Every row belongs to one group in each of 3 separate groupings. Each group adds its own fixed numbers to the row, and there is some noise. The rows also spread widely along 9 directions, which tell nothing about the answers.
Known rows, each followed by its group in each grouping:
[-23  12  -5 -18   4  -5   2  25 -10 -15  -6   5  20 -28  -2 -20 -12  -4
   2   6  30   0  -9   0  -2   7  15  31  -2   3   2  -3]	X (1) K304
[  0  -6   5  -2  -5 -24 -20  17  12 -42  10  51  -9   7  23 -43 -14  -6
 -18  14  37  -7 -18 -12   2  21  21 -30   2  25   5 -21]	S (2) K35
[-27 -17 -28 -21 -13  32 -21  25  11  15 -22 -17  15 -18 -14 -12  33  12
 -17   2  -7  27 -23  17   8 -15  -1  25  -5 -15 -36   6]	R (2) K4
[ 22 -41  12   1  -6  -9  20   1  -6 -15  -2  -6 -25  10 -21  39 -17  16
 -16 -19 -18 -45  -2  43 -22  17  -6  -7  -9 -10  -3   0]	S (3) K201
[-11   5  59  -7  -3 -30  -8  -4 -11 -32  11  58   4   3  42 -43 -29 -13
  17  14  49 -15   6 -33   8  18   5 -26  -8  22  30 -15]	H (3) K201
[ -5  15  19  44   2 -13   4 -30  22  21   3   9 -10  35 -11  10 -51   2
 -36 -15   1   1  13 -51 -15  -3 -56  16 -20 -26  -1  10]	G (0) K4
[-19   2  -8 -25  -2  27  -9  -2 -10  22  -5 -32   4 -25  -8  -4  -8 -10
  11 -12 -34   2   8  17 -13   8  -1  32  10 -21  -8   8]	R (1) K304
[ -2  11 -24  11   6  16  18   7  -6   3   2 -20  17   2 -21   4  22  10
   2 -16  16  21 -12  -1  12 -27   6  -6 -13  13 -20   6]	H (0) K217
[ -9 -30  12 -24 -10  -2 -12  -2 -15   4  -6  15   0 -15  24  -6  14  -4
   4   9 -15 -25   2  21  -8  -1 -11  -3  -1 -14  -7  -7]	G (3) K217
[-34  10   3 -66 -11  37 -37  16 -14  11 -12 -19   7 -59   1 -19 -22 -34
   1  16 -20   2  11  21 -33  27  14  55  34 -23   7   8]	X (1) K35
[ 10 -21  -6  17 -12  23  15  -9 -15  18 -16 -26 -15  -8  -6  15  23   4
  14 -25 -23   3  -2  14  16  -4 -14  -1 -10 -24  -8   6]	D (1) K304
[-10 -22   4 -15 -32  44 -13  31 -10  -4 -42  -7  -9 -45  -7   1  54   4
  -7  16  18  20 -26  17  23   6  24  -2   7 -21   0   7]	D (3) K304
[ -5 -43 -18  -2 -23   8 -16  25   0 -13 -23  16  -5  -9  -5 -16  26   1
 -27  -2  12  -1 -30  27   0   4  -2  11  -6 -16 -14  -4]	X (0) K35
[  8 -29  -7 -19  15 -28 -21 -13  -1   6   3  16  -3   0  39  -7  25  -8
   6  22 -35 -41  15  34  -7  -1 -21 -26   6  -9  15  -6]	R (0) K217
[ -1 -15   7  13  -1 -24   1 -10  10  14 -11  22  -8  18  24   2 -12  10
  -4  13  -2 -19  13 -18   0  -5 -38   6 -22 -15   4   4]	X (2) K217
[  6 -46   1  25 -25   8  14   4 -15  -8 -15   3  -8  18   0 -14  33  16
  13 -27  14  -4 -24  18  23  -5  -1 -23 -24  10 -14  -3]	X (3) K201
[ 22   5 -12  16  19 -14 -16 -34   4   9  26   0 -27  35   9  -9 -25 -14
 -11 -16 -39 -26  23   3 -22  11 -23 -34  11   0  18  -6]	S (0) K35
[ 11  -1   2  24  -4   6  22  -4   9  -5  -2 -21  -5  16 -17   8  15  11
  -4 -11  15   8  -5  -3   6  -9  13 -28  -5  17  -5   4]	R (3) K4
[-12 -21   8 -19 -13   5 -16  11  12 -14 -15   4  -2 -25  -3  -5   2 -10
 -21  14   0  -7 -11  23 -21  19   6   8  12 -12  -2  -1]	R (0) K4
[  7  40 -21  28  21  12  13  -8   4  28   7 -26  -4  27 -18  17  -8   9
  -8 -10   5  25  20 -44  14 -28 -17  -4 -13   1   2  17]	S (2) K35
[  4 -17   2  28 -34  45 -10  -9  29  15 -22 -15 -38  24 -36  13 -26  16
 -36 -30 -20  15 -14 -19  -5  20 -16   6  -9 -27 -21  13]	S (2) K201
[-12   3  -5  -2   5  -6 -18   6   2  -1  -3  25   7   4   5 -22 -11   0
 -21   3  12   2 -11 -10   1  -3 -18  10  -5 -13   4  -5]	H (0) K304
[ 19  40   4  -1  33 -11   3  -5  13  18   6 -20  -8  11 -10  41 -10   4
 -26  28  -4 -16  35 -16  -9 -10  -1 -10   9  -5  42  16]	R (3) K35
[ 17  16 -10   7  20   0  -6 -32  -1  40   5 -17 -20  27  10  11 -13   5
   5  -4 -49 -12  35   0   0 -12 -34 -17   2 -27  18   6]	H (2) K304
[-26   3 -15   7  10 -11   3 -12  -8  29   8  -1  16  22  16 -24 -16   7
  18 -15  -4   6   9 -22   6 -23 -33  23 -27   4 -21   9]	X (2) K217
[-12  22   4 -19  16 -11 -11  12  16 -12  11  12  10   3 -14   0 -35   4
 -43  10  17  -9  -3   3 -27   2   7  16   6   7   3  -5]	H (3) K4
[-34   1 -29 -28   6  18 -50   1 -21  20  10   1  13 -14  26 -53  25 -24
   8  -7 -21  21  -5  14   8  -9  -9  11   8  -1  -9  -2]	D (0) K35
[ -4 -23   7  -4 -16  -8  15  16  -8 -27  -7   8  -1 -14   0  -5   4   5
   8  -2  26  -4 -11  13  -1   6   6  -9  -8   9 -17  -6]	S (2) K4
[ -2  15   3 -12 -10  27 -26  -3  20   3  -5   0  -7 -11  -2 -16  -5 -15
 -22   5  -4  13   0  -8  -6  12   6 -12  23  -8   4  -7]	H (1) K4

New rows. What belongs after each?
[ -2 -11  32  -7  -6 -11  24   0  -2   3 -13 -13  -2 -16   0  31 -16   4
   9  14   1 -14  19   1 -13   5 -15  20  -9 -19   4  14]	R (2) K4
[-10  11  -1   7  -2  -3 -18  -6  22  -8  10  26   0  16  -2 -28 -29  -4
 -27  -4  12   5 -14 -22 -13  10  -2  -4  -3   9  -8  -6]	H (0) K217
[-23  12  -1 -21   3   2   2   7  -9 -18   8 -20  14 -23 -15 -18 -25 -16
   1  -5  11   2  -3  17 -30  17  24  24  14  16  -7   2]	X (0) K4
[ -5 -24  -7  -1 -32  41  -4   7  -8  -8 -15 -17  -1 -17 -16 -19  34  -5
   3 -19   7  28 -27  22   4   1  14 -14   7  -2 -27  -2]	H (0) K4
[ 26  -5  21  16  -6   3   2 -32  27  19  -6 -18 -32  14  -5  30 -27  -5
 -17  -3 -37 -23  24  -3 -23  18 -25 -14  10 -25  17   5]	R (1) K4
[ -8  39 -10 -16  22   8   1  10   8   1  11 -13  15   0 -19   9 -13   6
 -20   9  15   6   2  -9  -9 -14  21   4   4  19   1   5]	H (3) K217
[  0 -15  -4  -2  13 -33  10  -5 -11  15  -4   4  -5   8  12  11 -22  12
   1   3 -22 -36  18  18 -11  -1 -34  23 -16 -25   6   4]	X (2) K304
[ -8  -1  35  -5  -5  -5  -8   4   9  -9 -10  26  -4  -4  -6   7 -39  -3
 -26   9  21 -11   1 -20 -11  20 -19  21  -9 -23  17   5]	H (0) K201
[-16   6  28   4 -10   3   3   7  -8  -6 -10  24  14  -4  16 -20   8   0
   9  11  52  21  -3 -36  20 -16  -9  -9 -13  10   5   1]	H (3) K4
[  3   8  26 -18  27 -36  -8 -23  10  17   8  13  -6   9  28  20 -30  -3
  -8  30 -23 -48  40  -7 -23   4 -29  -1   1 -11  34   6]	R (3) K217
[ 27 -13  27  14 -15 -10   7  12  28 -47  -3  35 -22   7 -12   3 -22   9
 -39   4  33 -22 -25   3  -3  32  25 -33  -5   5  14 -18]	H (1) K201
[ -5  37  18  32   3   1   5 -20  26  21  -5  -6  -7  30 -16   8 -45   6
 -29  -3  23   9  18 -58  -8  -1 -23  12  -6  -1  16  17]	X (3) K4
[ 38 -23 -18  39  -4 -22  23   8   9 -31  -5  12 -23  25   4  -9  33  22
  -6   0  17 -15 -20  21  19   1  27 -64  -7  17   9 -17]	X (2) K304
[-23  28  24 -23  15  -2  10   6 -14  -5   8  -7  26 -27  10 -12 -13 -11
  32   8  25   4  17 -20   9  -1  11  16  -5  15  16   6]	R (1) K201
[ -9 -51   2 -24 -25  -6 -36  13  -6 -22  -8  46 -15  -9  33 -41   0 -10
  -6   5  -6 -19 -18  25  -7  22  -7  -6   1  -8 -13 -18]	S (2) K35
[-23  -1   5  12   2 -25   0  -1  -5  -6   1  22  18   7  18 -35  -8  -6
   6   0  37   5  -3 -22   4  -6 -23  10 -15  12   0  -1]	X (0) K4
[ -7  16 -21   5   9   7  -9   3   6   9   1 -11  -5   3  -6 -10   3   9
 -12  -3  -7  14  -6  -1  10  -3   7   3  -2  -4  -4   3]	D (2) K304
[-29   1  -3 -20  27 -48 -27 -20 -15   2  36  42  24  11  50 -53 -28 -17
   9   0 -13 -33  11   0 -17  -6 -33   4  -7  10  -4 -19]	G (0) K217
[  5 -13  13   4 -18  16  16  25   7 -30  -9   1  -5   0 -38  15  -8  20
 -32 -13  30  -1 -31  14  -4  10  29  -2 -10   5 -13   0]	H (3) K201
[  5  -6  13   5 -19  17  15  -8   4   4  -9 -19 -16  -8 -14  16 -14   2
  -3  -5 -13   0   4  -3 -14  10   7  -4  -1 -13 -14   6]	G (2) K217
[  7   5  -3 -19  11   0 -19   6  17   1  -4  13  -5   1   0  10   0   7
 -35  23  -4 -18  -2   8 -14  -2   3 -12   9  -7  11  -2]	H (3) K217
[ -5 -30  -8  -7  -1 -14  -7  31 -15 -32  -9  31  14 -14  12 -18  46   7
   3   9  40  -6 -25  19  26  -9   3 -24 -15  14  -1 -10]	S (0) K201
[  7  -2  19  16  10 -26  50 -20 -25  -9  20 -28  12   4   2  11  -6  -5
  42 -20  10 -12  20   9  -4  -8  -1 -15 -12  23   1   5]	R (0) K4
[-15   6  -9 -14   8 -16 -22  33  14 -17 -13  37  15 -14  16 -14  18   8
 -22  38  48   7 -11 -18  15 -13  -7  -4  -4   5   4  -5]	S (2) K4
[ 14 -33  -3  26 -30  35  -1 -24   8  14   0 -26 -35  32 -18  -9  -3   0
 -12 -45 -41   2 -11  16 -11  13   1 -21   0  -4 -24   2]	R (3) K35
[-12  23   1  22   3  16   5  11  18  26 -19  -8   5  11 -27  24  -8  24
 -34   2  23  28  -2 -49  19 -26 -28  30 -29 -29  -7  19]	G (2) K201
[ -2   7 -10  21  -3  16  23   7  -8  -6  12 -24   3  15 -33  -1  -2   8
 -13 -35  14  17 -17  -4   0 -15  21  -2 -13  18 -25   1]	G (3) K35
[ -1  21   0  -3   8  11   0   0  -9   3  -1 -19   6 -22   7  -3  32 -12
  13  11  16  19   8  -4  15 -10   7 -20  10  10  16   8]	D (0) K4
[ -4  -3  14  -3   1   9   1 -10 -22  25 -13  -5  -4  -2  18   8   7   2
  34   2  -6   0  28 -17  20 -13 -34  -4 -15 -15  10  14]	S (2) K201
[  1 -19 -39  14   4  15  45  11 -25  18 -14 -61   5  -3 -50  42  14  20
   3 -40 -20  -1  -9  46  -7 -21 -11  36 -21 -21 -28  22]	X (0) K304
[ -7 -34 -23   3   0   4 -13   5  -8  17  -6  17   6  25  11 -19  31  21
  -1 -17 -13   3 -19  18  29 -31 -35  -6 -31 -13 -26  -4]	H (2) K201
[  8 -37 -16  -4 -11  22 -20 -21  -2  20  -2 -19 -23  15  14 -21  30   2
  18 -21 -62 -10  -1  42   9   2  -6 -36   2 -11 -13  -5]	R (2) K201
[-12 -26   1 -28 -18  28  12   3 -42   2  -2 -33  12 -35   9 -18  31 -21
  56 -21 -14   7   3  33   7  -4  14   5   0   5 -17   0]	R (1) K35
[-16  -1  10   1   1 -14  -7   4  -5  12 -18  20   3   2  16  -8 -10   7
  -8  14  16 -10   7 -18   4  -4 -29  21 -12 -20  17   7]	X (3) K304
[ 12   8  -2  22 -11  19  -7 -10  16  16 -22  -6 -21   4  -3   0   2   0
 -13   2  -2   4   6 -23   8   8 -10 -10   4 -23  22   5]	X (1) K304
[ -8  28  12  10  18 -24 -15  -4  31   3  10  43   6  30   6  -8 -41   9
 -45  16  27 -10   2 -46  -8  -7 -20   6 -14   3  12  -3]	H (3) K217
[-26  27  27 -27  20 -17  22  -1 -31  -2  17  -6  32 -15   8  -1 -31  -9
  27   2  29  -4  25  -8 -13 -14  -6  25  -7  15   6   8]	H (3) K4
[  8  27 -17  20  24 -23 -34   6  41  10  -6  33 -11  28   4  -2 -11   5
 -69  33  19  -4   4 -38   0  -7 -28  -2  -3 -16  35   3]	X (0) K35
[ -1 -23  25   7 -32  18  -3 -11  13   6 -19  -7 -19  -2   4  -5  -4  -4
   4  -1  -7   6   0  -8  -3  15  -6 -11   1 -14  -7   4]	R (2) K4
[  9  12 -15 -10   1  32   0 -18 -20  17   5 -38 -10  -4   2 -16  18  -7
  36 -15 -38  12  14  22   6  -4  19 -33  21   2   1   0]	H (2) K304
[-18   6  -7  15   4  -5  13   3 -18  27 -17  -5  12   4  12  -7  14  13
  22   3  18  16  11 -28  28 -29 -32  19 -26 -14   1  14]	X (2) K304
[-17 -20  -8  -5   4 -25 -21   5  18  -8  11  35  -3  12  15 -24 -26   9
 -28   0  -7 -18 -22   8 -11   9 -10  17 -16   0 -24 -11]	D (2) K217
[ -8  48 -17  14  12  27 -22 -31  19  26  23 -26  -8  34 -13 -28 -27  -9
 -11 -25 -14  23  14 -36 -12  -2  -1 -24  18  24  -2   5]	S (3) K4
[ -6 -10  -6 -10  -8  10 -23  -8  10   2   0   3  -6   4  -5 -15 -15 -10
 -25 -11 -19  -3  -7  20 -23  11 -13   0  11 -13 -10  -5]	H (0) K4
[  7 -11  19  15 -20   6  -8  28  30 -25 -28  33 -10 -11 -16   9   7  13
 -51  17  42  -1 -27 -22  14  12   3  -5 -12 -21   8  -8]	G (1) K201
